The groups are shells around one centre, one inside the other: the same stretched ball of 6 dimensions in 8 sizes.
Known rows, each followed by its group:
-.08 -.07 -.18 .27 -.08 -.41 .20 .15 .12 -.06 -.08 -.07 -.11 -.10 -.25 .15 -.15 -> J781
.06 -.09 .10 .13 -.03 -.15 .01 -.10 -.09 -.03 -.01 -.07 .13 .00 -.10 .12 .03 -> J190
.12 -.02 -.14 -.01 -.09 -.29 .12 .08 .20 -.02 -.13 -.02 -.04 .04 -.08 .02 .12 -> J190
-.27 .13 .06 .30 -.26 -.68 .34 .08 .46 -.43 -.15 -.14 -.16 .13 -.27 -.18 -.13 -> J741
-.19 .20 .11 .14 -.15 -.56 .29 -.14 .39 -.43 -.01 -.25 .26 .23 -.02 -.31 -.29 -> J444
.31 -.18 -.01 -.29 .08 .27 -.23 -.04 -.15 .26 -.09 .10 .03 -.01 .11 .13 .41 -> J781
.49 -.21 -.50 .02 .06 -.06 .02 .13 -.21 .41 .02 .02 .07 -.16 -.04 .41 .17 -> J741
-.34 .09 .12 .18 -.02 -.02 .10 -.09 .10 -.31 .17 -.16 -.02 .08 .10 -.31 -.29 -> J889
-.31 .09 .20 .17 -.04 -.05 .09 -.14 .10 -.33 .15 -.17 .04 .12 .09 -.31 -.24 -> J622
.42 -.14 -.28 -.35 .14 .07 -.10 -.02 -.06 .33 -.08 .00 .33 -.05 .15 .18 .13 -> J444
.51 -.13 -.24 -.24 .10 .02 -.09 -.08 -.15 .32 -.01 -.01 .36 -.01 .12 .23 .21 -> J889
-.09 -.04 -.20 -.04 .05 .19 -.01 .12 .05 .03 .08 .00 -.23 -.05 .14 -.14 -.04 -> J781
-.48 .04 .40 .32 -.11 .17 -.01 -.08 .00 -.40 .15 -.05 -.40 .08 .01 -.34 -.01 -> J992
-.05 -.08 .14 -.30 .16 .65 -.30 -.12 -.16 .07 .13 .04 -.05 .03 .37 -.24 .16 -> J444
.54 -.07 -.42 -.20 .02 -.26 .08 .03 .05 .28 -.08 -.03 .30 .02 .05 .21 .19 -> J992
-.14 -.04 -.08 .28 -.08 -.21 .14 .09 .05 -.11 .03 -.07 -.18 -.05 -.14 .02 -.10 -> J680
.27 -.06 -.44 -.08 -.04 -.44 .19 .20 .25 .15 -.20 -.02 .05 -.06 -.13 .18 .03 -> J444
.46 -.15 -.14 -.19 .13 .35 -.20 -.13 -.34 .33 .14 .02 .22 -.01 .24 .16 .31 -> J444
.14 .08 -.14 .01 -.06 -.51 .23 -.09 .23 -.12 -.04 -.20 .40 .12 -.02 -.03 -.19 -> J889
.04 -.11 -.06 -.10 -.04 -.10 -.02 .13 .14 .05 -.21 .07 -.19 -.04 -.11 .07 .21 -> J680
-.17 .21 .17 .27 -.19 -.54 .30 -.19 .30 -.47 .08 -.26 .21 .25 -.03 -.31 -.24 -> J992
-.17 -.09 .33 .10 .01 .29 -.16 -.14 -.19 -.12 .10 -.01 -.11 .02 .05 -.09 .10 -> J680
.01 -.12 .18 -.07 .12 .63 -.28 -.16 -.35 .09 .23 .04 -.09 .00 .28 -.10 .21 -> J889
-.19 .16 .02 .33 -.19 -.68 .36 -.07 .34 -.41 .00 -.25 .16 .15 -.16 -.17 -.33 -> J889
.15 -.20 -.15 -.11 .09 .44 -.20 .10 -.22 .27 .05 .12 -.28 -.12 .13 .10 .30 -> J190
-.20 -.10 .24 .28 -.05 -.04 -.01 -.07 -.11 -.15 .02 -.05 -.10 -.04 -.15 .06 -.02 -> J781
-.09 -.14 -.10 -.26 .09 .25 -.13 .17 .10 .13 -.15 .10 -.26 -.11 .06 -.04 .11 -> J992
-.26 .04 .07 -.06 .02 .23 -.03 -.01 .12 -.17 .09 -.04 -.18 .06 .20 -.34 -.07 -> J680
.06 -.02 .01 -.08 .09 .17 -.06 -.16 -.10 .01 .15 -.10 .23 .05 .21 -.10 -.06 -> J622
.00 -.07 .02 -.10 .01 .21 -.10 .03 .01 .03 -.01 .05 -.21 .01 .10 -.10 .22 -> J622
.01 -.17 -.05 -.05 .10 .47 -.20 .05 -.23 .17 .10 .09 -.26 -.11 .14 .02 .20 -> J622
-.07 -.01 -.03 .19 -.13 -.65 .25 .05 .28 -.18 -.21 -.13 .12 .01 -.29 .10 -.17 -> J781
.29 -.24 -.26 -.34 .18 .46 -.26 .12 -.20 .43 -.05 .15 -.11 -.16 .17 .18 .31 -> J190
.12 .05 -.22 -.12 -.04 -.39 .17 .04 .30 -.04 -.12 -.11 .20 .08 .00 -.05 -.08 -> J680
.31 -.13 -.10 .18 .00 -.11 .01 -.11 -.27 .14 .11 -.07 .22 -.04 -.06 .29 .10 -> J992
.23 -.01 -.37 -.34 .10 -.13 .06 .05 .22 .16 -.09 -.07 .30 .01 .16 -.03 -.10 -> J741
-.07 .07 .12 -.10 -.04 -.12 .04 -.12 .21 -.20 -.03 -.10 .15 .16 .11 -.25 -.03 -> J680
.20 .02 -.06 .01 .00 -.19 .08 -.17 -.01 -.03 .09 -.15 .36 .10 .09 -.01 -.05 -> J190
-.37 .01 .27 .19 -.01 .05 .01 -.11 .01 -.28 .11 -.12 -.05 .03 .02 -.21 -.21 -> J444
.20 -.32 -.13 -.10 .13 .45 -.27 .12 -.35 .40 -.03 .17 -.26 -.23 .00 .32 .36 -> J444
-.11 -.13 .01 .11 -.01 -.15 .03 .07 .02 -.02 -.12 -.03 -.06 -.11 -.18 .14 -.07 -> J992
-.04 -.19 .03 .16 .01 .19 -.10 .07 -.21 .09 .03 .06 -.29 -.13 -.09 .16 .15 -> J680
-.11 -.04 .26 .02 -.01 .08 -.08 -.14 -.04 -.14 .02 -.05 .03 .06 .04 -.11 .05 -> J622
-.19 .06 .29 .38 -.22 -.32 .15 -.10 .10 -.38 .04 -.11 -.15 .15 -.17 -.14 .05 -> J741
.06 -.21 -.09 -.09 .06 .16 -.13 .14 -.08 .20 -.13 .10 -.21 -.15 -.06 .17 .20 -> J622
-.08 -.17 .16 .10 .01 .24 -.15 .00 -.18 .02 .00 .06 -.25 -.08 -.05 .07 .20 -> J622
-.16 -.08 .11 -.15 .16 .52 -.21 -.10 -.15 .02 .16 -.01 -.04 -.02 .28 -.20 -.04 -> J781
.09 -.18 -.18 -.05 .06 -.13 -.01 .11 .00 .18 -.16 .01 .03 -.15 -.14 .25 .00 -> J741
.16 -.09 -.08 .10 -.05 -.43 .12 -.01 .06 .02 -.13 -.09 .22 -.02 -.19 .23 -.02 -> J889
-.09 .03 .00 .08 .06 .08 .03 -.16 -.07 -.11 .24 -.17 .21 .05 .19 -.17 -.25 -> J992
.03 .02 .09 .32 -.21 -.74 .27 -.05 .20 -.25 -.16 -.14 .16 .09 -.34 .13 -.02 -> J741
-.48 .06 .31 .26 -.16 -.37 .17 .01 .32 -.45 -.13 -.11 -.19 .07 -.22 -.23 -.19 -> J781
.11 -.03 -.20 .29 -.11 -.51 .25 .04 .08 -.05 -.02 -.13 .09 -.02 -.21 .18 -.10 -> J889
.13 -.10 .24 .06 .04 .40 -.21 -.25 -.38 .03 .23 -.02 .07 .06 .18 -.01 .25 -> J741
.17 -.16 -.15 .20 -.05 -.14 .04 .10 -.12 .13 -.04 .02 -.14 -.11 -.19 .28 .18 -> J190
.11 .03 .03 .05 -.06 -.09 .05 -.12 .01 -.09 .09 -.09 .11 .12 .08 -.09 .08 -> J190

New rows. What belongs after each?
-.14 -.10 .15 .03 .06 .25 -.12 -.07 -.13 -.04 .08 -.02 -.07 -.03 .07 -.06 .01 -> J622
.01 -.11 .00 .17 -.05 -.24 .07 .01 -.01 -.03 -.07 -.05 .01 -.05 -.18 .16 .00 -> J622
-.03 -.14 .22 -.34 .17 .75 -.39 -.11 -.23 .13 .08 .11 -.13 .00 .34 -.18 .29 -> J741
-.43 -.02 .36 .12 .02 .21 -.08 -.12 -.03 -.28 .10 -.08 -.11 .03 .06 -.25 -.17 -> J741
-.30 -.05 .14 .09 .00 .17 -.05 .03 .02 -.14 .04 -.01 -.28 -.03 .02 -.16 -.04 -> J622
-.24 -.09 .12 .14 -.02 .04 -.02 .05 .01 -.11 -.02 -.01 -.23 -.06 -.08 -.04 -.02 -> J622
.04 .04 -.19 -.19 -.01 -.39 .16 .05 .38 -.06 -.19 -.10 .21 .06 .00 -.09 -.14 -> J992
.03 -.15 .16 -.28 .12 .55 -.31 -.07 -.17 .14 .00 .10 -.11 -.02 .22 -.07 .29 -> J444
-.18 -.09 -.10 .04 .03 .29 -.06 .15 -.02 .02 .07 .05 -.41 -.09 .08 -.11 .04 -> J992
.06 -.11 -.27 .15 -.09 -.46 .19 .22 .18 .05 -.20 -.01 -.13 -.11 -.29 .23 .00 -> J889
-.07 -.02 -.02 .14 -.16 -.43 .17 .13 .27 -.15 -.20 -.02 -.18 .01 -.24 .02 .06 -> J680
.07 -.07 -.06 -.09 -.03 -.23 .04 .05 .16 .02 -.19 .00 .03 -.01 -.10 .07 .09 -> J622
.12 .00 -.14 -.08 .00 .00 .03 .00 .07 .02 .04 -.04 .02 .06 .13 -.10 .08 -> J622
-.04 -.01 -.06 -.13 .11 .30 -.08 -.07 -.05 .01 .17 -.06 .04 .03 .28 -.20 -.07 -> J190
.19 -.10 .08 .11 .02 .22 -.11 -.17 -.31 .07 .19 -.03 .07 .03 .11 .07 .20 -> J444
.52 -.09 -.34 -.28 .11 -.01 -.04 -.07 -.08 .32 .01 -.05 .40 .02 .19 .16 .15 -> J444
.26 -.07 -.40 -.41 .14 .14 -.05 .11 .11 .28 -.07 .02 .11 -.04 .24 -.01 .06 -> J992
.13 -.18 -.11 -.16 .07 .46 -.22 .13 -.16 .24 .00 .16 -.37 -.09 .13 .04 .39 -> J781
-.26 .08 .12 -.05 .00 .02 .03 -.07 .20 -.24 .04 -.10 .00 .11 .15 -.34 -.15 -> J622
.08 -.07 .07 .24 -.14 -.38 .11 -.02 .02 -.09 -.09 -.05 .01 .02 -.24 .17 .12 -> J680
-.49 .03 .40 .22 .00 .23 -.05 -.17 -.05 -.36 .20 -.12 -.13 .06 .10 -.33 -.22 -> J741
-.15 .10 -.14 .25 -.11 -.42 .28 .04 .25 -.24 .05 -.17 -.01 .06 -.07 -.14 -.26 -> J444
-.07 -.19 .02 -.15 .13 .61 -.28 .08 -.21 .17 .05 .14 -.37 -.12 .17 -.04 .24 -> J889
.30 -.17 -.22 .09 -.03 -.43 .10 .06 -.03 .18 -.17 -.04 .19 -.11 -.26 .41 .07 -> J992
.02 -.21 .09 .19 -.05 -.12 -.04 .04 -.13 .05 -.13 .04 -.13 -.11 -.27 .29 .17 -> J992
.20 -.11 -.41 -.16 .05 -.09 .05 .19 .12 .22 -.11 .02 -.04 -.10 .01 .13 .05 -> J680
.61 -.32 -.35 -.21 .07 .13 -.18 .16 -.25 .55 -.17 .19 -.07 -.18 -.07 .51 .57 -> J741
-.26 .05 .15 .01 -.08 -.12 .07 .00 .25 -.26 -.07 -.06 -.13 .09 .00 -.26 -.05 -> J622
-.03 .07 .01 .08 -.18 -.72 .27 .01 .42 -.26 -.25 -.14 .16 .12 -.24 -.03 -.09 -> J741
-.24 -.02 -.01 .32 -.17 -.36 .20 .17 .21 -.22 -.10 -.03 -.36 -.03 -.26 -.02 -.04 -> J444
.07 .09 -.27 -.10 .04 -.25 .17 -.04 .22 -.05 .06 -.18 .33 .08 .16 -.15 -.28 -> J992
.40 -.24 -.30 -.19 .07 .05 -.11 .14 -.11 .39 -.16 .11 -.02 -.15 -.05 .35 .33 -> J622
-.23 .00 .21 .20 -.13 .05 .01 .02 .06 -.23 .03 .01 -.40 .07 -.04 -.20 .17 -> J741
.31 -.25 .03 -.18 .10 .36 -.28 -.04 -.31 .32 -.05 .12 .00 -.09 .06 .25 .41 -> J444
-.58 .16 .31 .27 -.15 -.36 .23 -.07 .38 -.57 .00 -.20 -.09 .15 -.09 -.41 -.37 -> J781
.17 -.05 -.12 -.05 .13 .33 -.10 -.15 -.25 .13 .28 -.09 .19 .01 .30 -.05 -.02 -> J992
-.28 .09 .08 -.22 .04 .13 -.01 -.04 .28 -.21 .01 -.08 -.02 .11 .24 -.43 -.16 -> J741
-.17 -.18 .11 .20 -.05 .03 -.05 .12 -.08 -.02 -.10 .07 -.38 -.13 -.22 .14 .14 -> J444
.31 -.18 -.32 -.17 .14 .05 -.07 .06 -.12 .33 -.04 .01 .18 -.14 .05 .26 .04 -> J444
-.35 .02 .41 .24 -.02 .18 -.05 -.22 -.13 -.32 .22 -.12 -.04 .09 .09 -.25 -.13 -> J781
.11 -.17 -.03 -.15 .17 .53 -.25 -.06 -.31 .23 .14 .05 -.03 -.09 .23 .04 .15 -> J190
-.22 -.01 -.02 -.12 .01 .24 -.05 .12 .17 -.08 -.01 .05 -.37 .01 .14 -.28 .07 -> J741
.26 -.23 -.37 .06 .02 -.07 .01 .22 -.11 .31 -.09 .08 -.18 -.21 -.16 .38 .18 -> J444
-.34 .09 .13 -.02 .05 .17 .01 -.11 .12 -.26 .17 -.14 .02 .10 .24 -.41 -.28 -> J781
.13 -.05 .07 .00 .04 .05 -.05 -.19 -.15 .01 .10 -.09 .27 .05 .10 .01 .02 -> J190
-.13 .00 .13 -.06 .13 .40 -.13 -.20 -.16 -.08 .27 -.11 .14 .06 .32 -.25 -.15 -> J992
.16 -.13 -.28 .02 -.08 -.46 .14 .23 .21 .11 -.29 .03 -.10 -.11 -.29 .27 .11 -> J444
-.27 .07 .26 .05 -.03 .14 -.02 -.14 .08 -.29 .12 -.09 -.08 .14 .16 -.36 -.05 -> J622
-.16 .08 -.13 -.07 .00 -.05 .10 .04 .26 -.15 .04 -.10 -.04 .07 .15 -.29 -.18 -> J444
-.24 .08 -.06 .13 -.10 -.36 .22 .07 .33 -.27 -.05 -.13 -.08 .06 -.08 -.20 -.23 -> J190
-.01 -.05 .06 .23 -.10 -.38 .13 -.04 .05 -.13 -.07 -.10 .07 .01 -.21 .12 -.03 -> J622
.05 -.15 .03 -.05 .00 -.15 -.04 .03 .03 .06 -.21 .02 .03 -.07 -.16 .18 .10 -> J992
-.35 .03 .14 -.01 .05 .33 -.07 -.04 .05 -.20 .16 -.06 -.20 .05 .23 -.38 -.13 -> J444
-.23 .18 .27 .11 -.12 -.25 .15 -.21 .25 -.43 .07 -.20 .15 .24 .08 -.39 -.16 -> J444
-.23 .06 -.02 .23 -.09 -.29 .20 .02 .20 -.25 .04 -.14 -.06 .04 -.07 -.15 -.23 -> J622
.46 -.23 -.56 -.09 .03 -.29 .07 .27 .02 .42 -.23 .07 -.01 -.21 -.20 .47 .19 -> J992
-.07 -.14 -.01 -.01 .09 .41 -.16 .04 -.18 .10 .11 .05 -.24 -.08 .13 -.03 .11 -> J622
.07 -.01 -.03 -.16 .10 .30 -.10 -.12 -.08 .03 .17 -.06 .12 .07 .30 -.19 .02 -> J622
.40 -.17 -.25 -.13 .00 -.21 .00 .09 .00 .27 -.20 .05 .10 -.07 -.12 .31 .28 -> J680
.23 -.20 .02 .03 .05 .25 -.17 -.07 -.33 .21 .06 .05 -.01 -.07 .02 .22 .28 -> J190
-.20 .09 -.01 .00 .00 -.02 .09 -.04 .19 -.21 .10 -.12 .01 .09 .16 -.31 -.20 -> J190
